There are 9 hidden switches. A switch that is on adds its own fixed numbers to the row, and there is some noise. The rows also spread widely along 13 directions, which tell nothing about the answers.
Some rows, each with its switches (1 for on, 0 for off) after it:
[ -9 -20   4   1   1  12  21 -24 -12 -10 -22   5  12 -17  32  18  -1  22
 -28 -19  13  -3 -22 -10  28 -21   0 -26 -11] => 0 0 1 1 1 1 1 1 0
[ 16  15   6 -14   3  10  -6  -4  18  -1   0   0  32 -11   7  -9 -10   8
  12 -21  16  -5  14  -6  12  -9  17  -2  -3] => 0 0 0 0 0 1 1 0 1
[ -1  -2  12 -11  12  30  38 -29  24  26 -23   4  24   7   6 -10  -1 -27
   5 -17  44  10 -18  -2 -12 -10  20  10  10] => 0 1 0 1 1 1 0 0 0
[-16  16  -4  -5  -4  18  21 -16   8  23 -19  27   3  -2 -17  13  15 -16
  -7   6  16 -14  -1  16  -9  -8  24   8  -5] => 0 1 0 0 1 0 0 1 0
[-19   2   1  11  19  28  30 -30  -6  12  -6  -3  -2 -20 -12 -10  -8  -3
 -11 -19  19  10 -28 -31   8   1   6  14   0] => 0 0 1 1 0 0 1 1 0
[  3  -8   0 -11  22 -13  -9   9   3  28 -19   0  -1  20   2 -11   0  22
  13 -11   7   3 -10   3   6 -10  -1 -30  -8] => 0 0 1 0 0 1 1 1 0
[ -9  -8  14  22   2 -11  -7   6  -7  12 -15  10 -20 -14  10  26   5 -11
  -7   0  -1 -12   7  19  11   3  13  -1 -22] => 0 1 0 1 1 1 0 0 1
[ 19   4  -5  11   1  -9 -10  -2 -17  -9   9   9  20 -14   9   4  -5  21
   9 -24  -9 -15  11  -9  22 -17  19   0 -16] => 1 0 1 1 1 1 0 1 1
[ 12 -13  -6  -8  -8  -1  11  -5 -20 -14  14 -25   4 -30  13   3 -16  -1
  -9  -4  15  -6   8   3 -28   1   8 -10 -18] => 0 0 1 0 0 0 1 0 0
[ 36 -24 -11 -17  22 -23 -25   6   1   1 -10 -27   2  39  13 -34   1   9
  30 -34   1  21 -25 -23  11 -18 -14 -24   6] => 0 1 0 0 1 0 0 1 0
[  9 -46 -17   9  -1 -23 -10 -10 -18 -12 -12  -5  -9   7  16 -19  -8 -22
 -11  -8  -7  21 -38   2  26 -12  -6  24 -12] => 0 0 0 0 1 1 1 0 0
[ -3 -13   7  20  14  -3  17 -17   2  13 -23   8  -1   6  15   7  -4 -30
   9 -23  17  -4 -17 -13   7  -4  13  10  -7] => 1 0 1 1 1 0 1 1 0
[-13  47   4 -34 -15  25  28 -23  23   0  -6  31  32  -2 -19  16  -4   8
   5  13  14 -22  13  -5 -27  -7  16 -14  15] => 0 1 0 0 0 0 0 0 0
[  6  -3   1   3  -2  11  -4 -12  -5 -22  13 -10   2 -20  -7  -2 -10   6
  -1 -20   0  -4   1 -20   2  -6   8   2  -4] => 0 0 1 0 0 0 0 1 0
[-18   2  15  24  22   2  10  -7  11  11  -5 -16 -30   2 -22   6   7  -1
  14 -12   6  12  -7 -22  10  17  -5   0  17] => 0 0 0 0 0 1 1 1 1
[  5 -36 -22  -9   7  -7 -19  14  -1 -12 -22 -10 -11 -17   7  -9  -3 -19
 -17 -11   5 -13 -10   0  15 -16  16  -6 -32] => 0 0 1 0 0 1 1 0 1
[-13  32  35   4   8  20  13 -11   2  31  -8  30  16 -12  -2   0 -25  -1
   0 -13  27  -4  -9 -13 -17  14  15  12 -11] => 0 1 1 0 1 0 0 0 1
[ -9  -1  10  -4  -9  17   5  -8 -11  15   7   7  11 -45   2 -22 -39 -12
 -33   7  26  -2 -11   9 -19  14  14  30 -42] => 0 0 0 0 0 1 0 0 0
[-22  10   2 -16  -3  11  23  -6   6   2 -19   3 -24 -16 -29   2  -7 -18
   1  12  14 -28  -3 -16 -51  14  11 -24  -4] => 0 0 0 0 1 1 1 1 1
[ -3 -12   0 -15  17 -37  24  -7  23  29 -57  -9   9  35  36   1 -17 -62
  25   2  28   8 -20  -5 -15  -3  10   8  -2] => 0 1 1 1 1 0 1 0 1
[ 18  -7 -21 -10  10  22 -12  -5  -8  15   7   6  16 -10 -13 -39  -9   2
  -5 -18   8  -1  -7  11  -6 -18  22  13 -20] => 0 0 0 1 0 0 0 0 1
[ -5  -2  12   6   4  -4  12  -7   1   4   2  -5  -4   3   2   5 -11   4
   1  -1  15   5  -6  -3  -6   7  -8  -8   5] => 1 1 0 0 0 0 1 0 0
[-10  12  26   2   0   7  -7  -4  28  -1 -20  10  -6   5   1  16   0 -30
  11 -12   8 -11  -3 -12   5   6  11   3   1] => 0 0 0 0 1 0 0 0 0
[-18 -26  25  19  -6   8  11 -19   7  -6 -16   4  -7 -21  11  -2 -24 -48
 -22  -8  26   7 -25  -5   8  11  10  39 -14] => 0 1 0 0 1 1 1 0 0
[ 27   0   4  12  -6 -19   5 -12 -27   9   5   3   6   3  23   3  -9  -4
  22 -14  -3   1  -9  -3 -26   7   4   3 -13] => 0 0 0 0 1 1 0 1 0
[ -4 -12  -5  -7   0   0  17 -13   9  -7 -17  -2   4 -11   3  13  -3 -18
   4  -1   8 -20   9   1  -7 -13  21  -9  -5] => 0 0 1 1 0 1 1 1 0
[ -3 -17 -13   5   4   9  12 -12  -6 -15  10 -24 -28  -4 -28  -3  13 -11
  -3  -6   5  17 -12  -8  -6  -1  -2   3  17] => 0 1 0 0 1 0 0 0 0
[ -3  33  33  19  20 -19 -15  13  -5  50  -4  22  -6   6  -5  -1 -10   5
  30 -14  -1   4  -6 -10  -2  25   5  12 -18] => 0 0 1 0 1 1 0 0 0

New rows. What belongs after each?
[  4 -17  -2  -4   5  10   8 -10  -7  15 -17  13  12 -14   7 -13  -9 -16
  -6 -15  19 -10 -14   7  -8 -13  22   5 -23] => 0 0 1 1 1 1 1 0 0
[ -1 -13  12   1  -1   6  21 -24   3  11  -5  -3  17   0  20   4 -16   5
  -7   2  19   5  -4  17  -6  -6   5  -1  -3] => 0 0 0 1 0 1 0 1 0
[ 25   3  -2  -5 -13 -22  11   0  -9 -24   6 -28   2 -19  20  35   4  -5
  25  -9  -2 -19  29  -9 -26  -1  13 -27  -7] => 0 0 1 0 1 1 0 1 0
[  6 -11  13   1   6  -3  -3  -2   2   2 -10  -1  -4  -2   5  -5  -4 -10
   9 -18  13   3 -14 -10   0   2   2  -5  -5] => 0 1 0 0 1 1 1 0 0
[ 11 -16  30   3   3   0   6  -7  12  -4 -13 -11   4   0  24   7 -15 -25
  19 -23  24  -3  -2  -8 -16   3  10  -9  -1] => 0 0 1 0 1 1 1 0 0
[ -2   3  -4  18  11  34  27 -27   5  -6   7  -9   1 -27 -18   4  16 -12
  -2 -31  19   0  -4 -26  22  -8  23  20   7] => 1 0 0 1 1 1 0 1 0
[  3 -13  -9  26   4  -8   2   0 -42   4  11   2 -33 -24 -16   7   5   9
   9  -5 -14 -21   8   9 -32   4  12 -15 -18] => 0 0 1 1 1 1 1 1 1
[-23  -4  -8 -29  -4   9  41 -35  25 -26 -15 -13  29  -8   2  10 -13   1
 -18  10  15  10  -5 -14  20 -20   0  -6  23] => 0 0 1 1 0 1 1 0 0
[  2 -18  -3   2 -10  -1  15 -28  -8  -8 -10   5  18  -6  22   0 -13 -10
 -11  -5   4   2 -19   0   9 -14   7  13  -8] => 0 0 0 1 1 1 0 1 0
[ 23  -1   6   6  18 -18  22  -5  -7  28  12 -39   6  14  21   9   4  16
  27 -12  20  27  13  15 -18   6  -5 -16  13] => 0 0 1 0 0 0 1 0 0
[ 14  14  -5   2   7   1  12  -9   4  19  -2  -2  25 -23   4   0  -5 -20
  15 -17  20  -5  15  -1  -2   0  34  26 -19] => 0 0 1 0 0 1 1 1 0
[ -7  -3   6   0   5 -15   1  -5  11  11  -3  -3   0   4  -5  -2  -9  -5
   9  10  -1   4   7  16   2   1   3   3   2] => 0 0 0 1 0 1 1 0 0
[ 22  -1   0 -10  15 -17   3   2   4  13   7 -44   6  -9   4 -28 -14 -19
  24 -20  22  23  -4 -19 -11  13   2  12  -6] => 0 0 0 0 1 1 1 0 0
[ 39 -46  -3  20  12 -46  -8  -4 -19  12 -12 -24  12  26  61 -22 -26 -33
  20 -26  12  25 -26   7   7  -5  -3  20 -19] => 1 0 0 1 1 0 1 0 1
[  7 -13   5 -21  24 -21   8   8  19  28 -19 -24   8  35  16 -12 -13   8
  19  -3  30  14  -7   9 -11  -5  -9 -34   4] => 1 0 1 0 0 0 1 0 0
[  4 -32   6  -8  -1  10  28 -32  25 -18 -29  -7  20  19  23  17   2 -24
   8 -15  20  -1  -5   2   5 -30  17  -9  21] => 0 0 1 1 1 1 0 1 0
[-14 -13  14  16   9   6  11 -15  11  18 -28  18 -15  14  -2   0  -2 -30
   5  -9  16   2 -25   0  -3   5   9  10   4] => 0 0 0 0 1 1 1 0 1
[  3   4   6 -24  12   7 -13  28  12  16   0 -16  -5 -25 -10  -4   1  18
  -7  -6  25 -25  24  10 -10  -5  17 -43 -28] => 1 1 0 1 1 1 0 0 0
[  4 -33   1   0  -5  -8 -14  -3  -3 -21 -15  13  -9   7  10   3 -11 -19
  -2  -8  -2 -13 -11   4  -5 -14   8  -5 -10] => 0 1 1 0 0 0 1 0 0
[ 10  -1  22 -10  13  21   8  -8  17  15  -5  -1  18  -2  -3 -19 -12  -6
  15 -27  36  -1  -2  -4 -18  -5  19  -7   1] => 0 0 1 0 1 1 1 0 0
[ -7  20   8 -30   1  10  31 -18   4  14 -20   6  23   9  16   0 -21  18
   0   4  23  -1 -22 -18 -30   3  -9 -31   3] => 0 0 0 0 0 1 0 0 1
[  0 -25   2  -6   2  12 -10  -5   3 -18  -4   0   6 -14  -1 -20 -26  -4
 -16 -17  16 -12 -13 -12   6 -15  10  -2 -19] => 1 0 1 0 0 0 1 1 0
[  3   9   6 -17  12 -36 -10  11   1  17  -9 -14  12  16  20  -5 -17  41
   9   2  -3  16  -6  -5  16   6 -23 -33  -3] => 0 0 0 0 0 1 1 0 1
[ -4 -14   8  -4   0  21  16 -20   2  14  -6   9  27 -15  23  -2 -12  17
 -27  -4  27   4  -7  27  15 -15  10  -2 -14] => 0 0 0 1 0 1 1 0 0
[  2   9  25  19   0   4  22 -24  -4   7   6  -8  -9   7   6  20  -2 -11
  22 -10   7   2   1  -3 -30  13   0  -5  18] => 0 0 0 1 1 0 0 0 0
[  4   5  17  -8  -2  16  20 -23  -1  -9   2  -8  21 -21  18  -6 -33   1
  -3 -13  25  -3  -3 -20 -24   4   2  -6  -2] => 0 1 0 1 0 0 1 0 1
[  0  20   1  41  15 -10  23 -11 -37  36  -1   7 -28 -16  -2  10   9 -24
  25 -15  -3  -1 -18 -23 -28  29   9  21 -13] => 0 0 0 1 1 1 1 0 1
[-10 -21  -6 -28  -5  10  26 -22  14 -14 -29   5  26  -3  12   1 -22 -12
 -18   8  21 -12  -7   1  -7 -27  17 -12  -4] => 0 1 1 1 0 1 0 1 1
[-27 -11   5 -14  12  -1   2   4  12   6   0 -30 -24  -5 -28  -8  -9   9
 -18  13  11  16  -4   6   2   5 -10 -15   4] => 0 0 1 0 1 0 0 0 0
[-12  -5   5  -3   7  29  56 -37  20  14 -32   2  -2  21  -2  16  14 -21
  14  -5  35  -1 -18  -5 -35  -4   8 -18  28] => 0 0 0 0 0 1 1 1 0
[ 38 -61  14  30  -1 -22 -21  -2 -25  -9   7 -20  13  -8  51  -8 -23  -1
  -4 -30  10  15   1  34  19 -14  11  13 -27] => 0 0 1 0 1 1 1 1 1
[  3  11  -9 -22  -4   9  23 -13   2  -7  -9 -12  15 -24  17  21   6  19
  -4  -8  12 -20  11 -11  -3 -11   7 -38  -8] => 0 0 0 1 0 1 1 1 0
[-42  22  21  -6  18  21  42 -23  50  51 -29  16  18  -1 -24 -13 -16 -46
  -5  11  50  10 -10   6   3   9  26  40   4] => 1 0 0 1 1 1 1 0 0
[ 11  -6 -25  19   8  13  11 -13 -20   8  -3  24  -3  13  -9  12  25   3
   6 -17  -1  -7 -11   6   3 -22  20   2   1] => 1 0 1 0 0 0 0 0 1
[  6   3 -36 -38  12  -8  18  13  -8  39 -25 -25  10 -28  17 -11  -1 -17
 -21   6  32  -6  -3  10 -22  -4  18 -10 -45] => 0 1 0 1 1 0 0 0 1
[ 17  10 -30 -25  -5 -44  17  -9   4   1 -19  -7  19  18  16  12   2 -16
  36  11 -14 -10  11  -1 -16 -11   9 -13   4] => 0 0 0 1 0 1 1 1 0
[-12   9  32   5  13   5  -8  13  -6  27  14 -21 -16 -28  -9  -3 -16  42
  -9  -1  14  -4  17  11 -12  19  -3 -33 -19] => 0 0 0 1 1 1 0 1 1
[-16  -4  48   0  -4  35  -4 -22  11 -11  13   6  13 -21  -4 -22 -40  19
 -25 -17  26   8 -16  -8   6   8  -6   3   1] => 0 0 0 0 1 0 1 0 0
[  1  12 -10 -15  -4  -2  11  -6  15  10 -12  20  20   1  -8  -1   2 -13
   6  -1  14 -13   3   9   2 -12  22   4  -4] => 1 0 0 0 1 1 1 0 0
[ -5  -7   8  -8   6   2  11 -19   4  14 -26  20  11  16   5 -20 -22 -14
   5  -7  15  -4 -22  -8 -15  -7   6   0  -1] => 0 1 0 1 1 0 1 1 1
[ 19 -42  10 -24  -3 -43 -15  -1   7   1 -40  10  22  49  49 -23 -36 -20
  16  -2   9   9 -35   9  -8 -15 -14 -16  -7] => 0 1 0 0 1 1 1 0 0
[ -3  23   9  13   4  20   0  -7  -8  24   9  19   2 -26 -12  -6  -5  -3
  -3 -14  11  -7  -3  -1  -8  13  17  19 -21] => 0 0 0 0 0 0 1 0 0
[ -9   4   9  -1 -10  12  28  -5  -8   5  15 -17  -1 -41   1  10 -20   0
 -21  13  32  -7  11   8 -35  19   8  -4 -22] => 1 0 0 0 0 1 0 0 0
[ -4 -27  -5 -19 -16 -12  -8  -5  16 -41 -19  -3   8  -8   6   6 -23 -28
  -9   7   0 -17   2  -5   7 -21  15   2 -12] => 0 1 1 0 0 1 0 1 0
[  0  -9   9  18  -5  -4  19 -32  -7 -12  -3  11   8   0  11  -4 -29 -28
   6 -11   8  -2 -21 -24 -10   2   4  24   0] => 1 1 0 1 0 0 1 1 0
[-22   2  -9   0 -20  -9  26 -16 -12  -2  -3   6  -1 -35   0  25  -5 -14
 -25  28   1 -14  10  23  -9   4  13   8 -16] => 0 0 0 1 1 1 1 0 0
[  5  11  -8  -3  21  15  18   1  13  30   4 -20   5 -23 -22  -2  18 -13
  11 -10  30   2  21  12  -6   0  31  10  -6] => 0 0 1 0 0 1 1 0 0
[ 14  19  20  -4   6  15  16  -6   3  20  13  -6  16  -8  -4   9  -2  27
  21 -12  21  -7  24   7 -32   2  14 -25   2] => 0 0 1 0 0 1 0 1 0
[ 15 -18   1   2   2   9 -10  -7 -12 -12   1   7   0  -2   2  -8  -6   3
   5 -21   0  -6 -14 -10  -5 -13   9  -5  -9] => 0 0 1 0 0 1 0 0 0
[ 11  19  15  -1  17  12  16 -10  -3  18  -1  -1   5  -2  -1  -1  -5   2
  31 -24  15  -8  -3 -26 -33   7  12 -15   2] => 0 0 1 1 0 1 0 0 0
[-11  19  -6 -19  -7  -5  36  -8  -6  19  -8  -5   0 -15  -9   7  -5 -20
   1  18  21  -6  -2  -1 -47  15   8  -2  -9] => 0 1 0 0 1 1 0 0 0
[  9  13 -30 -23   0 -29 -18  27 -36  12  18 -14   5 -42  -2 -22 -19  39
 -22   9  -4  -8  -1  -3   2   8  -6 -16 -53] => 1 0 0 0 0 1 1 0 0
[ 37 -10  -1   9  -2  -3  19 -14 -16  -3  13 -26  17   2  30   9   1   5
  18 -27  21   3   9   5 -24  -6  10 -13   0] => 1 0 0 0 1 0 0 1 1
[  1 -25  17   3   9   7   5  -9  -6  16  -8  -1  10  -4  22 -18 -23  12
 -18 -18  31   2 -19   7   5 -10  -2 -13 -19] => 1 1 0 1 1 0 1 1 0
[  7 -10  12   7   8  -2   1  -5  -1   4 -15  -1  -1   5  17   2  -3 -11
   6 -19  12   7 -16 -10   6  -1   3   0  -3] => 0 1 0 0 1 1 0 0 1
[ 12  34   0 -26  15  -6  34 -13  12  42  -4 -10  44   1   9  -7 -10   6
  30  -3  27   9  16   1 -23   0  16  -4   3] => 0 0 1 1 0 1 1 0 0
[ -5 -17  28  25  -5   1  26 -20 -23  14 -16  25  -2   1  30  25  -7  -9
  -3  -6  18  -1 -16  12 -19   4   4  -2  -6] => 0 1 1 0 1 1 1 0 0
[ 19  -7   2  11   2  19  12 -20  -4   0  -5  23  40  -4  25   8  -1  20
  -1 -33  22 -10   3   5  28 -30  27   0  -7] => 1 0 1 0 0 1 1 1 1
[  0  34  -2   3   7   8  -9   7  -8  16  20   6  -4 -29 -29  11  24  33
   5  -8 -12 -15  25   6  12   0  16 -12 -10] => 0 0 0 1 1 1 0 0 0
[-31  -2  18 -15  -3  38  18 -16  29  -4 -24  10   0 -25 -20   1 -20 -27
 -22   1  35 -27   4   0 -20  -4  27  -4  -8] => 0 0 1 0 1 0 1 1 1
[-11  -4  36  -4 -11  -3  -9 -12  -5   3  -6  40  13  14   9  -7 -40  20
  -5   2   1  -7 -19  11 -14  -1  -8 -13  -4] => 0 0 1 0 1 0 1 0 0
[  7 -32  13 -16   5  -4  -6   2   7   2 -29  -2   1  15  24  -9 -10   2
  -1 -16  19  -6 -21   0  -5 -13  -4 -37 -11] => 0 1 0 0 1 1 1 1 0
[-14 -30   6  16   1  21  32 -27 -10  -4 -13   0  -8 -18  10  11 -12 -21
 -23  -3  27  -3 -12   7 -17  -5  12   6  -4] => 0 1 1 1 0 0 1 0 1
[-18 -29  24  15  -8  14   1 -10  -4  -5 -18  27 -14  -4   7   9 -18   0
 -19   4  13 -19 -11  18  -9  -4   4 -12 -12] => 0 1 0 0 0 1 1 1 1
[ 21  14  14  37  16 -52 -21   4 -23  24  14  -7   6   8  24 -12 -25   3
  31 -24 -11  28 -12 -25  31  23 -12  37 -17] => 1 1 0 0 0 0 1 1 0
[ 30  -9   2  20   5  19  19 -33  -7 -19  30 -27  22 -17  -3  -7  -2  -8
  21 -39  18  19  14 -14  -1  -9  19  31  17] => 0 1 1 0 0 0 1 1 0
[ -3 -22  11   0  14   0   3   0  -1   9 -13  -9 -14   5   3   3   3  19
   6 -14   9  -7  -5   3  -7  -9  -1 -44  -2] => 0 0 1 1 1 1 1 1 0
[ 11 -21 -38 -10   8   0  16  -7 -17  -7  11 -37  -2 -24 -12 -27 -12 -11
 -12  -2  16   4  -5  -9 -16  -9  11   8 -14] => 1 1 0 1 0 0 0 1 1
[  3  17 -14   9  -2 -14   1   3 -18  -6  18 -26 -14 -37 -10  14  13   2
  -3  -7 -10   5   4 -18  16  14   4  12 -15] => 0 0 0 0 1 1 0 0 0
[ 13 -46   8   7 -23  -3  30 -38  13 -46 -18 -15  11  -4  33  13 -19 -74
   8 -14  24  -3 -10  -9 -20 -11  17  27  10] => 0 1 0 0 1 1 1 1 0
[ -5  18  23  34   3 -32 -18  14 -13  18   3  13 -14 -13  10  21  -5   2
  11  -9  -9  -5   3  -3  22  23   2   8 -25] => 1 0 0 0 1 1 1 0 0
[ 52 -11   0  -1  -5   7 -30   1 -26 -25  20  -2  26 -11  29 -11  -1  36
  13 -49  -4  -9   1 -11   9 -21   9 -20 -15] => 0 0 0 0 1 1 0 0 1
[  5 -28 -33  -6 -17  14  22 -27   5 -33 -14   4   5 -13  -5   2   6 -50
 -14  -8  13 -19 -11  -1  -4 -27  28  19  -3] => 1 0 0 0 1 0 1 1 0
[ 30   3 -11  35   5 -10   1  -7 -41  27  18  13 -14  -1  -9  -8   2 -32
  35 -17  -8  -2  -5   4 -49  14  22  38 -16] => 0 0 1 0 0 0 0 0 0
[-10   7  22  10   5  23   5 -14  13  10  -9  15  10 -26   1   3  -3  -2
  -8 -21  17 -12   0  -4  20  -4  21   6 -13] => 0 0 0 1 1 1 1 1 0
[  1  37   8 -11  12   5  23   5  -1  44   2 -10  12 -33  -6  14   5  11
  10  -3  25 -20  33  10 -31  10  29 -21 -24] => 0 0 1 1 1 1 0 1 0
[ -8  -7  14  15  10 -25   7 -11  19  18 -34  14   1  32  25  19   0 -25
  22  -3   0   6 -13   5  22  -1   0   7   8] => 0 0 0 1 0 1 1 0 0
